The rows come from 4 hidden closed curves, with some noise, and rows from the same curve form a group. Each curve winds through 8 dimensions. The rows are also pushed far along 5 directions, which tell nothing about the answers.
In the rows, 128 means zero.
Some rows, each with its group after it:
[118 121 167  99 142 154  93 114 121  94 146 142  95 107 154 164 152 110
 161  94 135 149 128 134 124 119] => kef
[185 110 147 126 106 134 112 140 152  95 145 136 108 122 127 125  95 128
 104 151 137 139  95 132  99 106] => kef
[163  97 144 139  86 105 140 143 151 127 142 138 138 132 137 110 122 105
 133 145 141 111 159  83  95 164] => fufa
[135 109 123 157  76 128 114 171 159 189 122 118 160 136  99  61  99 131
  80 162 157 132 138 124 126 120] => dito
[129 130 105 128 120 132 119 108 124 121 123 122 125 141 122 125 120 142
 112 141 124 154 116 146 141  97] => Vatod
[119 127 146 160 125 105 189 115 164 130 156 132 150 117 126 132 134 110
 122 128 102  97 138 102 103 160] => Vatod
[119 200 111 113 170 136 149  91 144 111 108 135 108 105  96 158 128 195
 128 121 101 103  87 176 181 123] => kef
[122 149 118 111 130 143 117 142 123 118 116 113 145 134 122 121 138 128
 134 131 106 130 129 103 140 126] => dito
[101 102 105 145 143 139 119 107  75 127 121 130 111 172 112 130 130 103
 130 124 132 130 136 144 128 134] => dito
[166 120 154 109 120 143 136 168 135  92 135 158 119 115 144 137 109 128
 151 134 135 137 124  88  96 134] => fufa
[132 138 137 102 136 158 135 143 141 121 101 132 131 125 112 123 123 128
 125 123 117 126  94 145 128 119] => Vatod
[110 125 133 135 162 144 113 160 116 119 118 129 127 132 105 135 129 115
 136 118 114 105 116 125 135 117] => dito
[144 100 104 136  79 129 126 100  98 115 140 114 137 177 152 109 126  89
 103 156 126 172 157  79  90 147] => dito
[128 116 167 137 119 101 132 111 130 152 134 122 138 132 154 126 156  99
 133 105 157 152 158 128  95 178] => fufa
[111  97 107 140 127 140 110  96  69 105 137 119 122 183 143 141 133  86
 120 130 126 181 140 123 101 119] => kef
[137  91 127 136  67 126 118 133 134 147 146 120 149 136 174 118 128  76
 105 145 139 157 174  77  84 139] => kef
[156 138 180 188 108  90 177 157 210 193 146 134 145  93 126  99 140 147
  94 130 148 128 142  90 123 178] => dito
[128 134 126 108 145 144 151 135 129  86 128 149 129 122 111 142 105 137
 143 135 106 106  98 141 119 107] => Vatod
[161 140 156 122 141 115 141 130 172  87 143 161 107  98 131 166 120 163
 149 120 125 135  98 152 129  97] => dito
[138  85 119 123 106 124  75 145  92 143 134  99 136 161 176 117 147  67
 125 125 142 153 164  89  93 138] => fufa
[154 141 130 127 112  97 135 114 149 150 124 119 132 118 150 128 128 138
 113 132 144 127 132 146 118 151] => fufa
[144 172 107 113 179 120 150 133 130  60 114 141 116 110  76 154  94 183
 148 144  86  56  81 141 162 114] => Vatod
[109 156 118 148 145  96 177 109 148 137 124 133 141 118  88 130 127 153
 138 128 112  57 135 140 148 167] => Vatod
[152  85 201 126  96 122 174 115 153  81 177 173 115 107 187 167 145  78
 173 108 137 160 164  67  55 169] => dito
[185  92 171 115  83 110 117 160 163 112 138 144 129 111 142 108 110 114
 144 140 164 128 141 104  91 143] => fufa
[138 112 110 130 136 157  99 121  77  74 124 129 101 162 123 151 110  91
 110 142 107 128 119 104 111 128] => kef
[115 142  78  96  92 131  93 141 121 171  92  96 173 151 103  71 109 143
 111 153 144 107 132 169 143 116] => fufa
[115 136  90 108 139 144 121 102  84 119 119 117 124 162 141 139 141 117
 137 125 112 138 130 130 127 129] => dito
[116 132  96 103 143 129 108 135 107 154 112 126 121 131 142 140 130 138
 144 116 138 112 125 174 141 105] => fufa
[104 129 136 158 127  97 177  96 146 171 138 127 148 128 137 133 138 107
 112 120 133 102 147 151  99 176] => fufa
[118 139 102 148 104 119 137 100 110 142 118 114 145 159 131 121 140 108
 100 144 117 137 161  88 126 176] => kef
[145 120 119 103 124 131 142 119 109  68 114 158 113 134 115 158  92 115
 150 142 123  77 124 133 102 152] => fufa
[123 121 123 112 123 120 135 123 118  86 118 138 137 127 134 148 122 118
 152 129 115 124 136 117 125 117] => kef
[145 124 111  86  80 144  52 157 111 105 104  91 163 142 117  82  97 117
  96 167 133 150 125 119 127  93] => fufa
[139 130 146 110 105 127 149 125 151 118 127 157 124 108 139 139 117 136
 145 127 142 124 133 134 113 140] => kef
[151 139  85 141 100 134 160 100 119  99  92 118 140 175  83 112  93 104
  69 178  86  86 113 102 111 172] => Vatod
[104 139 123  98 160 156 107 138  99 104 110 119 136 142 116 131 143 124
 155 112 110 135 114 136 142 109] => Vatod
[156 119 129 152 116  92 193 108 147  97 133 151 133 135 127 148 105 123
 124 147 116 112 127 118  93 154] => kef
[148 115 156 141 120 121 177 132 166 119 156 149 134 111 145 138 123 116
 129 127 122 127 122 114  88 138] => Vatod
[131 107 133 151 139 108 135 136 132 137 147 126 129 130 126 124 125 121
 130 126 134 117 127 136 115 121] => Vatod
[105 126 123  94 150 138  66 152 116 168 122 106 127 122 164 133 171 124
 161  87 145 157 134 162 154  83] => dito
[150  81 131 113 108 127 106 128 105 103 157 137 116 152 173 140 139  97
 168 120 144 172 153 107  93 111] => fufa
[134 132 152 135 165 104 104 165 148 170 130  97 135 104 143 119 162 127
 132  94 135 120 124 129 146 123] => fufa
[109  93 108 137 102 141  72 126  90 109 132 109 134 165 119 109 124  95
 115 145 128 164 147 109 131  94] => dito
[159 142 144 112 127 146 145 130 144  66 134 149 117 114 120 151 102 127
 122 144 100 109 102 106 103 134] => kef
[127 170 129 170 144  76 216 133 197 191 143 125 163  95 116 120 136 159
 114 128 109  48 134 120 129 187] => Vatod
[ 78 166  42 113 126 140  99 107  74 163  78  88 160 175 110 110 139 128
 102 146 100 114 150 134 171 134] => kef
[110 135 105 137 117 142 147 132 116 113 130 141 147 143 102 116 102 141
 124 157 116 124 130 113 123 121] => Vatod
[101 128 140  91 175 145  99 115 102  78 131 156  92 119 148 191 149 138
 199  83 129 151 115 185 142  76] => dito
[142 135 116 122 109 128 113 122 105  87 110 118 140 149 104 118 106 119
 109 159 116 119 133 100 123 150] => fufa
[116 124 140 138 145 162 115 153 109  85 124 161 112 137  91 141 103 138
 142 132 127 146 110 134 134  96] => dito
[129 134 111 119 105 136 151  97 110  96 120 125 133 144 105 109 114 131
 120 154 110 124 135  95 133 151] => dito
[159 114 169  81 103 129  73 187 160 103 116 127 144  89 129  98 117 152
 161 127 160 167 116 136 146  65] => kef
[153 112 159 152 138  98 195 105 154 102 181 163 102 108 189 190 150 110
 160 105 114 132 144  89  84 154] => fufa
[110  91 124 107 116 166 109 135  86  95 127 163 108 145 141 155 112  92
 161 127 140 135 142 125  98 117] => dito
[125 106 146 145 121 130 141 123 119 140 142 149 122 137 155 139 132 114
 131 118 150 174 140 128  98 130] => kef
[116 107 117 125  73 150 119 129 116 127 134 134 147 143 139 109 117 103
 118 152 131 154 161  84 109 131] => dito
[ 95 147  64 132 127 120 139 106  90 117 105 118 154 170  67 106 101 140
 126 161 102  63 138 139 148 147] => Vatod
[141 150 165 110 124 144 119 114 153 106 126 144 111 113 100 122 126 157
 136 124 141 134 107 155 136 139] => kef
[131 109 169 126 107 131  88 192 169 167 128 116 152  96 113  70 126 140
 128 126 162 146 128 131 144  91] => Vatod
[ 70 123 100 149 147 135 138 125  94 165 131 109 149 150 139 134 159  84
 125 111 103 109 163 102 124 151] => Vatod
[131 159 175 101 159 128  96 145 179 156 133 120 112  70 140 136 164 164
 150  83 143 126 102 170 169 107] => kef
[108 137 149 122 138 125 106 125 130 135 126 118 131 101 145 142 137 130
 120 113 139 154 125 151 133 108] => fufa
[148 147 114  99 145 148 157 119 123  71 101 160 101 122 116 173 101 135
 136 136  98  84  93 133 124 138] => Vatod

New rows, each followed by its group:
[ 93  83 148 127  96 131  93 111 110 198 146 110 138 150 188 116 184  59
 142  89 171 169 194 128  92 160] => kef
[106 110  72 146 121 158 139 133  80 151 117 126 131 171 117 113 101  99
  91 154 117 109 132 114 109 133] => dito
[ 80 151  91 146 141 113 152 104 114 171 119 105 150 135 139 141 152 102
 111 119  96  80 161 110 134 172] => fufa
[134 124 142 158 140 108 148 135 132 166 133 121 134 135 159 132 157 111
 121 108 137 156 144 108 109 157] => kef
[152 161 159 132 155 121 177 148 194 152 130 159 111  72 132 151 125 183
 132 112 136 119  84 167 141 114] => Vatod
[ 90 120 131 129 167 153  98 124  88 119 131 112 118 143 130 145 155  94
 136 100 113 137 128 133 131 116] => kef
[147 136 150 133 145 135 153 114 134 113 124 150 104 126 142 156 140 133
 131 113 126 160 111 126 121 142] => Vatod
[103 125 123 139 114 126 119  92 109 117 130 111 145 157 122 120 146 102
 120 130 117 157 154 110 128 140] => kef
[120 150 115 103 123 148  81 127 134 140 113 106 128 122 112 112 130 143
 111 133 124 117 116 152 157 111] => kef
[ 77 103 107  98 132 162  88 130  61 117 124 143 122 154 141 142 134 105
 176 114 144 147 158 136 124 105] => Vatod
[122 135 116 105 107 137  83 175 139 172 113 116 154 116 115  78 120 167
 136 135 161 137 131 154 159  87] => Vatod
[133 123  75 141  69 137 137 125 112 136 110  95 179 186 102  72 102  92
  66 188  98 120 147  76  98 161] => Vatod
[147 134 116 109 120 119 129 132 130 101 102 129 138 137  99 119 103 138
 132 147 123  98 112 144 128 131] => kef
[ 85 148 121 114 144 132  79 119 111 150 107  88 151 140 107 100 160 142
 135 110 127 160 130 162 178  99] => kef
[139 128 141 130 132 138 130 138 142 137 126 129 128 133 111 114 120 126
 115 129 136 117 109 150 113 137] => kef
[157 109 161  98 133 129 117 147 144 108 132 144 107 103 128 121 118 146
 161 115 154 130 103 157 131 103] => dito
[136 162 149 139 169 138 150 111 152 121 140 137 103 111 122 154 137 157
 119 112 116 135  90 153 135 131] => kef
[142 138 134  63 149 157  68 195 116  90 103 136 132 110  97 104 104 177
 182 128 147 125  93 162 159  65] => Vatod
[140 125 155 130 134 131 147 141 145 121 144 151 118  99 155 154 113 133
 126 124 138 145 114 138 102 112] => fufa
[140 169  90 113 108 148 157 119 121  60 108 148 143 138  84 130  69 163
 106 187  87 107 104 104 130 127] => fufa
[134 138 140 164 116 123 107 149 155 214 132  95 143 125 140  85 154 133
  78 125 152 166 139 113 140 141] => kef
[137 170 112 144 159 132 156 130 136 135 115 136 113 116 121 151 118 168
 101 135 109 120  97 134 150 128] => kef
[ 98 136 110  61 153 177  98 124  77  63 103 157 110 132 122 166 112 148
 187 115 121 143 100 182 145  64] => kef
[ 72 103  66  94 134 189  98  99  16  75  96 122 133 212 120 146 127  50
 138 135  88 132 144 113 101 132] => Vatod
[138  97 129 103  84 134  97 145 109  86 141 134 143 140 137 114 109 107
 156 151 138 139 159  91 102 119] => Vatod
[106 155 156  99 169 149 115 104 129 103 118 142 100 108  97 151 141 154
 163  96 131 111 101 189 158 123] => kef
[140 144 129 156 104 117 148 119 166 170 114 110 144 129 119  99 136 133
  78 140 125 142 128 114 141 153] => Vatod
[158 115 164 122 102 116 121 130 151 118 131 127 131 125 130 114 132 107
 129 126 139 128 138 111 105 160] => kef
[122  59 176 141 137 129  66 165  89 136 156 125 113 145 164 120 161  81
 169  90 180 194 165 106 104 113] => Vatod
[135 120 108 131 109 108 121 123 142 145 120 114 140 135 115 112 114 129
 107 144 135 109 123 160 132 116] => kef
[133 127 152 152 147 122 129 154 154 113 136 132 125 109 103 131 123 135
 122 125 115 115 110 121 140 109] => dito
[139 131 120 154 104 110 135 120 151 125 126 111 142 128  98 110 111 123
  86 157 110  96 129 108 132 138] => kef
[108 134 113 163 119 109 145 148 141 193 133 121 154 128 119  98 128 140
 112 137 140 105 153 119 136 148] => Vatod
[114 134 105 126 142 145  66 153  99 180 109  92 132 147 139 103 150 138
 109 116 146 179 124 149 161  92] => kef
[165 144 124 156 107  98 156 114 161 161 129 122 134 136 133 111 125 150
  91 146 140 141 126 130 119 159] => kef
[130 143 140 100 184 143 175 133 130  92 127 165 100  97 128 179 123 139
 172 102 106  75  92 148 123 133] => dito
[ 97 153  93 129 127 126  82 104 115 162 105  70 161 162  91  81 148 136
  94 137 116 132 130 155 172 118] => kef
[153 123  67 137  62 112 104 148 121 163  87  95 171 170 109  65  92 123
  69 191 136 121 146 104 128 134] => kef
[161 132 124 107 128 163 109 160 122  42 108 139 122 128  76 121  72 149
 113 170 100 121  76 113 138  81] => Vatod
[135 112 110 153 120 100 138 121 129 161 135 116 133 137 159 134 134 113
 107 130 134 143 140 131 115 124] => kef
[129 145 148 123 102 132  99 160 159 187 115 115 147 107 128  82 139 162
 115 127 163 172 136 134 157 115] => kef
[123 136 105 151 104 107 139 106 122 125 135 108 157 156 113 104 128 125
 108 156 110 130 154  90 131 153] => Vatod
[177 144 151  97 149 138 125 160 133  49 126 161 108 113  94 132  89 189
 168 142 134 137  80 144 135  91] => Vatod
[118 116 135 159 120 135 150 112 105 127 137 135 134 163 135 128 137  93
 113 132 127 159 151  90  93 171] => kef
[176 125 152 150 110 134 172 120 151  85 141 157 113 136 106 134  88 118
  97 160 119 106 108 105  75 172] => kef
[174 136 143 162  99 107 124 143 174 183 124 112 137 126 114  76 119 158
  72 153 161 158 117 135 132 139] => kef
[121 126 109 125 131 153 148 114  92  40 110 179 112 162  85 173  85 108
 147 152  96  82 124 119 102 148] => dito
[ 87 136  70 129 124 123 126 123  94 158 116 103 168 165 111 103 130 112
 128 142 109  79 161 123 131 147] => Vatod
[151  83 191 154 126 103 131 144 153 181 153 130 120 124 174 120 171  92
 141  86 177 170 152 124  88 160] => Vatod
[161 133 105 111 122 122 161 125 120  52 103 156 124 140  93 146  73 149
 134 164 107 101  97 138 118 116] => kef
[153 123 136 130 105 118 120 135 140  98 124 142 127 118 123 126 105 153
 124 149 139 159 120 124 139  99] => kef
[ 99  96 127 151 139 127  98 113  84 130 124 107 128 171 117 121 148  76
 121 116 128 134 151 120 120 148] => kef
[135 158 140 107 162 138 158 145 156  82 126 150 129  94  93 146 104 169
 152 129 100  90  79 155 142  97] => Vatod
[157 148 110 165  64 130 177 107 170 116 134 140 144 136  92 104  73 148
  49 199 106 116 121  90 107 153] => kef
[122 108 159 150 157 121  96 127 119 137 145 113 104 125 153 146 167 106
 129  92 139 167 131 123 134 117] => kef
[ 93  94 160 125 104 142  93 151 132 183 133 112 149 121 160 102 170  86
 136  96 156 175 167 116 126 121] => Vatod
[130 148 117 106 120 132 156 126 150 122 122 150 131 106 123 141 111 156
 142 135 123 103 117 148 134 120] => Vatod
[ 86 154  91 139 129 116 150  80 133 168 122  98 155 148 107 121 146 116
 100 126  97  77 136 158 138 158] => kef
[114 144 125 157 149 134 146 140 132 125 125 127 133 125 101 127 124 138
 107 137 103 120 116 107 147 126] => Vatod
[126 113 122 133 143 120 128 117 101 105 127 134 124 151 133 144 128 123
 139 123 128 164 121 146 121 105] => kef
[132 140 118 126 175 135 145 151 137 131 128 123 119 111 119 140 120 144
 123 119 106  93  85 152 139  99] => dito
[107 128  97 138 127 141 136 113 107 149 116 119 139 164 104 115 118 103
 101 140 117  96 127 147 109 153] => kef
[ 97 145 151 113 197 151 122 126 116 108 133 133 105 110 134 174 160 120
 161  81 104 117 104 151 140 117] => kef
[137 166  79  94 142 169 134 133 112  77  85 145 123 146  54 124  62 168
 110 171  97  63  67 173 141 110] => kef
[ 94 124 150 138 160 133 138 148 138 138 135 138 129 105 113 134 139 128
 152 103 128 103 126 140 141 119] => Vatod
[135 123  92  82 101 142  86 109 100  98 109 116 134 158 129 123 115 120
 134 145 127 136 127 152 121 105] => kef
